There are 8 hidden switches. A switch that is on adds its own fixed numbers to the row, and there is some noise. The rows also spread widely along 10 directions, which tell nothing about the answers.
In the rows, zero is written as 128.
Known rows, each followed by its switches (1 for on, 0 for off):
[109 127 148 163  99  90 125 152 130 160  96  99 145 131 117 122 118 141
 111 152 177 134 188 102 141  98 162 127 149  79 167 120] | 0 1 1 1 1 1 0 1
[124 121 136 156 187 109 106 149  92 169 129 127 134 125 172 140 153 128
 106 116 153 166 169 121 128 105 162 115 141 107 121 141] | 0 1 1 1 1 1 0 1
[114 141 138 126 113 132 197 124 170  81 118 177 170 136 116 197 145 169
 113 169 107 162 128 131 134 155 113 157 173 163 163  58] | 0 0 0 1 1 1 0 0
[110 132 156 131 149 137 109 102  78 137 127 148 134 120 155 121 143 147
 108 132 160 160 156 128 131  77 139 140 123  97 147 151] | 0 0 0 0 1 1 1 0
[105  92 162 139 170 143 170 137 130 124 117 131 147 140 134 183 173 168
 121 115 116 174 118  99 135 154 122 132 165 157 145 126] | 1 0 1 0 0 1 0 0
[ 87 114 138 155 131  88  71 101  59 142 112  99 131 133 159 114 124 129
  98 152 167 125 138 130 126  85 144 165 120  76 157 163] | 0 0 1 0 0 1 1 1
[105 160 158 116  91 139 164  99 103  97 119  90 178 125 103 144 127 143
 106 166 170 103 166 128 115  88 115 171 145  84 159  79] | 0 0 1 1 0 1 0 0
[152  98  97 137 170 123  93 130 157  89 131 219 138 119 150 167 146 123
 126 150 119 181 115 172 109 103 222 102 130 173 135 132] | 0 0 1 1 1 0 0 1
[110 137 122 143 102 130 125 127 129 109  95 180 126 148 114 145 120 157
 120 193 143 152 134 151 122 116 150 154 118 148 163  86] | 0 0 1 1 0 1 1 0
[122 112 157 137 120 147 116 106 119  93 105 226 137 139 120 114 136 201
 123 179 150 173 146 114 147  78 188 143 108 129 165 154] | 0 0 1 1 1 1 1 0
[ 81  86 132 175 127  91 118  95 135  94  77 182 154 151 166 162 125 187
 120 157 102 161 128 144 127 133 160 138 155 155 174 148] | 0 0 1 1 1 1 0 1
[ 90 107 128 147  70 121 118 140 148 156  85  81 146 131 106 157 123 103
 149 142 166 133 153 137  97 103 150 105 130 111 161  98] | 0 0 0 0 0 1 0 1
[137 114 128 158 152 138 125 195 143 193 114 146  88 135 124 136 158 133
 151 119 167 188 168  94 148 118 166  82 112 128 130 114] | 0 1 0 0 1 1 0 0
[ 96  86 149 137 139 139  86  96  77 132 106 153 147 136 153 142 159 174
 115 156 151 143  85 101 132  88 157 163  90 118 130 180] | 0 0 0 1 0 1 1 1
[ 94 133 123 145 119 143  89 110 114 152  88 161 136 128 155 150 121 108
 144 133 150 170 173 199  70  87 155  86 123 153 141 107] | 0 0 0 0 1 1 1 1
[140 167 105 136 123 101  80 128  87 131 128 125 142 114 128  97 118 113
 113 177 195 120 171 153 134  54 197 146 103  61 138 114] | 0 0 1 1 1 1 0 1
[ 95 197  69 154  69 155 116  81 122  87  78 180 170 139 129 178  89 128
 153 205 142 115 172 243  51 101 158 132  90 177 131   4] | 0 0 0 1 0 1 1 1
[ 79  69 141 163 103 106 134 115 160 115  85 133 147 149 135 188 132 153
 134 136 110 153 122 135 108 147 137 120 161 165 172 130] | 0 0 1 0 0 0 0 1
[ 79 194 148 124 113 123 149 121  69 169  97  84 122 145 131 147 124 117
 112 169 164 137 160 159 118 142  32 185 147 113 154  51] | 0 0 1 0 1 1 0 0
[ 87 104 134 165 102 110 124 126 122 131  81 127 152 156 135 173 131 169
 110 182 131 133 104 126 124 145 139 167 129 140 155 104] | 0 1 1 1 0 1 1 1
[ 86 169 125 166  76 127 132  88  92 114  90 147 156 145 130 138 113 196
 120 208 159 105 160 121 137 109 134 187  96 111 149  81] | 0 1 0 1 0 1 1 1
[139 172 116 122 171 118 142 126  90 111 154 156 154 120 143 157 157 146
  77 177 143 149 124 132 145 126 134 192 141 120 129  91] | 0 0 1 1 1 0 1 1
[113 159 145 142 108 139 186 123 133 114 115  96 205 122 100 166 148 175
 121 146 163 112 172 101 137 113 162 145 152 101 137  78] | 1 0 1 1 1 0 0 1
[ 94 127 115 181  86  82 122 107 130 128 101 137 148 135 141 135 114 175
 126 159 151 124 169 119 148 107 173 139 133  99 164 122] | 0 0 0 0 1 0 1 1

New rows. What belongs after each?
[ 98  97 133 127 130 152 118 116 128 136 111 136 161 129 137 187 156 127
 129 138 134 147 108 148  85 116 151 121 121 161 125 116] | 0 0 0 1 0 0 1 1
[101 150 101 174 137  83 116 133 118 138  94 137 135 142 154 145 110 134
 120 153 135 148 174 170 128 135 153 131 155 128 157  87] | 1 0 1 0 1 1 0 1
[138 124 134 114 136 111 107 163 107 159 131 120 137 120 117 133 162 130
  94 173 180 152  99  88 166 104 151 173 116  79 142 132] | 0 0 0 1 1 1 1 1
[117 137 135 120 103 142 137 132 161 118 103 193 140 128 111 151 129 131
 132 170 147 183 160 152 111 107 144 117 138 158 161  85] | 0 0 0 1 1 1 0 1
[134 144 102 148 129 124 115 157 121 144 110 154 112 130 123 129 146 152
 143 163 173 160 161 114 152 104 188 122 100 108 136 111] | 0 0 1 0 1 1 0 1
[132 115 149 127 188 123 128 107 124  80 146 175 151 120 171 170 138 113
  87 128 102 173 136 164 109 115 143 132 184 149 161 126] | 0 1 1 0 1 1 0 0
[ 92 153 144 138 130 123 137  77 104 103 109 164 156 134 151 148 123 157
 108 163 131 147 163 158 110 112 119 162 152 141 152 110] | 0 0 1 1 1 0 0 1
[153 158 141 131 151 133 164 167 157 122 143 170 152 116 104 145 152 146
  98 161 157 167 168 103 153 122 170 137 159 137 144  86] | 1 1 1 1 1 0 0 1
[106 126 126 144 160 105  92 112  90 134 129 165 106 138 168 140 123 111
 102 149 125 169 136 168 115 117 120 150 135 139 154 125] | 0 0 0 0 0 1 1 0
[106 141  96 154 146 132 153 108 136 105 128 149 164 132 158 199 143 147
 136 136 112 137 150 160 100 143 143 127 142 175 109  72] | 0 0 0 1 0 0 0 1
[108 151 171  86  99 213 107  90 110 125  93 213 145 123 106 129 129 119
 145 160 175 179 162 188  62  44 142 105  97 160 146 100] | 0 0 0 1 1 1 1 0
[104 112 166 151 181 143 142 120  76 164 136 123 122 135 167 148 180 181
 118 111 150 162 157  59 153 125 114 145 120 116 112 156] | 0 1 0 0 0 1 0 1
[124 123 124 146 132 116 107 127 125 125 118 135 139 126 148 155 124 104
 115 142 135 143 142 160 116 106 153 125 142 121 152 106] | 0 1 0 0 1 1 0 0
[115 134 141 140 127 133 124 120 123 123 119 176 150 127 129 133 132 146
 109 156 154 163 169 136 122  89 171 124 134 133 152 120] | 1 0 0 1 0 1 1 1
[ 90 119 132 159 130  87 119 140 149 161 100 130 157 132 146 163 123 112
 103 130 128 164 146 156 114 135 146 119 182 144 160 112] | 1 0 0 1 1 0 1 1
[133 115 124 167 145 149 144 136 130 106 123 148 165 130 128 158 149 177
 127 130 151 129 172 111 126  87 221  98 114 122 124 114] | 0 1 1 1 0 1 1 0
[ 95 105 136 133  76 143 131 126 154 127  88  97 164 130 101 177 140 126
 154 146 155 127 133 129  98 107 153 113 122 128 152  96] | 0 0 0 0 0 1 0 1
[112 161 122 124 160 100 142  90  80  78 142 140 162 132 161 170 133 139
  78 182 119 128 117 153 126 141  97 216 161 127 147  86] | 0 0 1 1 0 1 0 1
[108 123 102 156 158 144 128  93  98  96 113 170 130 148 153 183 154 189
 143 160 114 135 102 136 132 141 145 159  98 162 117 108] | 0 0 1 0 0 0 0 0
[117 149 124 143 139 128 129  64  96  69 137 204 151 127 160 137 126 176
 115 171 134 142 168 136 129  87 156 166 119 131 141 124] | 0 0 0 1 0 1 0 1
[126  87 137 134 103 163 106 123 148  99  94 139 163 131 113 173 131 117
 140 144 145 132 119 160  79  80 205  93 113 141 153 115] | 0 1 1 0 0 1 1 0
[121 137 134 154 160 126 118 112 102 127 137 155 133 130 153 136 136 144
 111 141 148 148 178 127 115  99 159 132 128 133 128 124] | 0 1 1 1 0 0 0 1
[ 65 157 152 148 112  95 123 107 122 174  98 153 131 131 159 133  91  94
 103 137 135 181 219 199  77 118  81 117 191 156 173  97] | 0 0 0 1 1 0 1 1
[105 104 109 177 186  97 138 163 139 165 115 157 114 141 175 186 159 149
 123 108 103 201 149 143 126 178 143  99 169 185 131 115] | 0 0 1 0 1 0 1 1
[107 113 152 128  93 138 118 170 154 179  85 145 109 138  75 133 142 128
 133 177 177 177 125 104 135 121 137 133 119 148 159 113] | 1 0 1 1 0 0 0 1
[144 108  98 131  74  84 162 185 209  99 129 114 171 123  72 192 138 122
  97 195 141 127  83 100 165 149 181 167 158 116 179  66] | 0 0 0 1 0 0 1 1
[121 147 145 130  65 135 153  96 137  78 111 148 199 120  95 140 130 183
 113 187 171 113 156 108 142  68 188 157 124  80 166  99] | 0 0 0 1 1 1 1 1
[ 72 134 150 174  97 113 128 156 112 205  73 101 105 161 119 138 121 150
 124 156 159 147 154 112 138 146  93 143 128 127 163  92] | 1 1 0 0 0 1 1 0
[ 55 175 137 187  99  95 171 125 102 181  76  80 149 152 154 155 110 157
 127 127 145 140 241 155 104 153  90 118 183 122 158  60] | 0 0 1 0 1 1 1 1
[104 109 127 186 106  94  87 130 120 147  83 136 162 137 139 128 114 163
 115 164 161 126 146 117 150  91 206 131 120  90 156 144] | 1 1 0 1 1 1 1 1
[135 129 145 112 131 142 106 143 150 122 129 188 135 115 107 130 123  90
 103 154 153 181 152 167 103  77 172 110 146 147 163 109] | 1 0 0 1 0 1 1 0
[120 131 125 132  94 159  96 123 125 131 105 155 132 128  95 130 129 124
 144 168 176 133 130 141 115  74 183 125  86 126 142 106] | 1 0 0 0 0 0 1 0
[112  77 106 161 118  79  87 156 147 163 102  89 129 129 133 161 137  94
 130 120 144 138 107 130 136 116 177 108 138 103 154 134] | 0 0 0 0 1 0 0 0
[ 73  52 147 158 106 117  82 116  94 143  63 126 128 158 137 154 150 181
 128 168 143 139  60  95 142 127 150 167  93 121 162 182] | 0 0 1 0 0 1 1 1
[102 141  96 177  73 100 102 125 163 133  74 160 141 133 125 131  88 121
 154 158 154 147 201 186 111  95 198  83 135 134 169  80] | 1 0 0 0 1 1 0 1
[113  73 140 135 115  60  95 143 142 113 118  80 165 124 127 160 119  74
  72 146 132 130  86 152 116 106 163 149 186  91 193 140] | 0 0 1 1 0 1 1 0
[109  61 120 143 114  73  92 173 179 130 100 128 144 130 122 176 128  81
 100 150 121 175  97 162 100 133 176 109 179 148 185 130] | 0 0 1 1 0 1 1 1
[ 72 114 158 151  98 146 152  72 114 106  82 148 183 144 140 171 143 207
 137 155 133 135 139 117 123 116 131 152 126 135 147 124] | 0 0 0 1 1 1 0 1
[ 57 112 203 140 100 102 165 111 132 152  99 124 107 151 129 129 114 136
 105 133 131 182 189 122 119 146  44 149 202 141 204 133] | 0 0 1 0 0 0 0 0
[117 141 113 157 134 112 149 151 142 139 115 169 142 135 139 159 142 163
 118 154 138 173 167 129 139 136 156 127 148 142 141  91] | 0 0 0 1 1 1 1 1
[ 98 153 124 157  99 109 129 105 115 114  93 150 162 138 136 144 114 166
 112 175 146 136 169 154 121 106 159 149 142 118 161  96] | 0 0 1 1 1 1 1 1
[ 53 153 159 129  57 162 146  88  90 159  54  85 162 148 112 170 132 163
 154 173 168 115 133 132 101 128  62 169 104 121 146  73] | 0 0 0 0 1 1 0 1
[128 113 110 159 138 131 123 130 148 109 112 187 138 133 150 170 137 157
 136 156 123 163 137 139 133 128 182 116 122 154 142 107] | 0 1 0 0 1 1 0 1
[ 85 159 188  98 139 149 119 118  78 178 119 103 127 126 121 122 129  65
  98 137 170 160 163 170  74  94  62 148 159 134 148 104] | 1 0 1 1 0 0 0 0
[ 76 177 181 108  83 168 166 124  95 168  78  80 168 137  97 158 133 123
 118 153 177 138 168 161  77 107  64 146 145 119 154  56] | 0 0 1 1 1 1 1 0
[ 98  94 150 157  98 135 165 121 162  96  78 159 174 147 116 187 143 209
 131 176 123 143 112 100 142 142 160 148 140 148 163 106] | 0 1 1 1 1 1 0 1
[155  92 137 133 184 126 118 133 103 100 167 145 135 115 138 140 176 161
  97 127 151 144 113  73 165  91 199 146 122  94 131 178] | 0 0 1 0 0 0 1 0
[102 114 155 141  93 114 103 129 169 129  89 186 141 128 118 139  96 108
 109 168 138 183 160 162 109 105 163 107 166 152 201 114] | 1 1 0 0 1 1 1 1
[104 119 178 109 104 160 135 106 116 126 112 144 155 123 110 133 148 152
 124 150 174 153 157  99 117  76 134 136 121 116 147 136] | 0 0 0 1 0 1 0 1
[ 76 124 136 167 120 134 127 155 111 194  69 114 111 161 134 162 141 158
 143 154 153 162 146 120 113 154 101 131 113 158 130  92] | 0 1 1 1 0 1 0 1
[ 89 102 181 132  86 129  95 106 105 144  94 121 127 134 105 100 122 139
 124 157 180 137 138  97 138  71 133 151 117  85 181 163] | 1 0 0 0 0 1 0 0
[ 83 144 101 178  97  79 101  77 110  99  95 158 141 150 155 137  89 154
 122 188 130 114 159 177 112 114 152 166 128 134 159 102] | 0 0 1 1 0 0 0 1
[ 72 162 150 141 128 131 156  86  74 127 107  87 156 140 154 170 134 145
 115 143 144 125 174 147  99 135  70 168 152 124 140  86] | 0 0 1 0 0 1 0 1
[ 87 105 176 115 129 148 113 110  92 148 101 122 121 136 132 143 141 115
 123 134 151 162 134 138  93 101  92 135 135 132 158 140] | 0 0 1 0 0 1 0 0
[ 95 131 162 143 149 176 152 138 117 163 101 134 139 137 130 157 152 138
 140  93 150 179 196 152  78 110 138  71 145 168 128 103] | 1 0 1 0 0 1 1 0
[103 119 100 177 177  74  96 137 122 169 121 165 121 134 194 155 128 113
 106 117 114 184 168 182 107 138 150 104 167 163 133 122] | 0 0 0 1 1 0 1 1
[104 167 107 156  91  90 133 116 101 115  92 111 158 139 122 142 117 169
 111 205 162 104 138 131 150 122 137 194 122  86 157  75] | 0 0 1 1 1 1 0 1
[ 53 116 180 143 103 111 154  97 118 155  92 107 134 145 149 153 121 136
 119 127 134 164 185 130 101 139  54 140 185 141 178 122] | 0 0 0 0 0 1 0 1
[121 128 153 113 142 129 146 130 130 115 129 151 163 124 134 182 155 134
  94 170 130 155 100 122 130 138 111 171 155 139 151  96] | 0 1 0 1 1 1 0 1
[106  82 156 120 123 122 106 132 122 128 106 115 141 131 118 149 143 118
 111 147 150 148  98 126 116  97 141 144 138 113 166 148] | 0 0 1 1 0 1 0 0
[130 188 123  98 152 188 131 135  98 139 120 172 162 118 118 172 159 115
 118 176 163 164 117 175  98 109 131 149 106 162 108  49] | 1 0 0 1 1 1 1 1
[132 138  71 173 128 100 141 122 156  54 117 197 143 144 144 178 110 167
 121 177 102 142 145 170 134 140 198 138 142 160 163  64] | 0 0 1 0 0 1 1 0
[118 140  99 167 173  69 120 127 106 107 131 191 103 148 173 141 126 169
  95 185 113 173 140 134 159 154 135 180 146 147 151 116] | 0 0 1 1 0 1 0 1
[ 97 140 126 155  79 126 177 106 160  71  79 180 178 152 114 184 117 199
 121 194 112 139 134 151 129 143 150 157 153 156 179  59] | 0 0 1 1 1 1 1 0
[128 146 133 139 159 140 188 181 119 176 134 111 137 130 123 166 197 188
 129 133 170 167 153  50 175 148 130 143 123 108 106  90] | 0 0 0 1 1 1 0 1
[150 109  82 166 149 100 106 176 153 124 134 152 126 127 138 171 142 126
 121 155 137 152 127 123 146 127 209 117 121 129 134 107] | 0 1 0 0 0 1 1 1
[122 130 126 131 116 130 131 125 123 102 118 143 132 128 115 150 145 157
 129 174 156 140 135 111 139 113 156 152 116 119 150 107] | 0 0 1 0 0 1 0 1
[107 141 148 130 106  82 123 125 148 123 125 176 109 125 124 105  96 108
  95 169 151 181 203 149 122 103 128 138 182 135 194 122] | 0 0 1 1 0 0 0 1
[ 94 132 170 125 139 152 154 146 130 180 108 128 162 127 119 167 162 130
 115 124 152 175 149 122 110 131 115 120 162 154 135 105] | 1 0 0 1 1 0 1 1
[149 107 127 131 135 151 118  86 140  55 140 194 193 105 136 150 148 166
 128 139 148 142 150 125 124  42 246 106 117 113 132 148] | 0 0 0 1 1 1 0 1
[ 78 123 101 191 108  68  96  77 130  69  73 200 162 152 169 148  78 177
 112 192  98 134 138 194 126 124 186 158 157 150 185 115] | 1 0 1 1 1 1 0 1
[107 169 117 140  78 158 156 138 129 137  81 131 144 139  92 153 140 170
 160 179 178 138 171 127 131 121 142 135  98 127 141  52] | 0 0 1 0 1 1 0 1
[ 92 144  99 182 109  97 110 139 117 183  93 117 138 139 148 141 119 137
 134 146 159 138 176 151 120 118 160 114 121 121 130  93] | 0 0 0 1 1 0 1 1
[123 151 117 149 129 107 131 149 139 122 123 189 118 136 128 131 121 143
 106 179 145 181 178 143 128 118 159 136 143 146 163  93] | 0 0 1 1 0 1 1 1
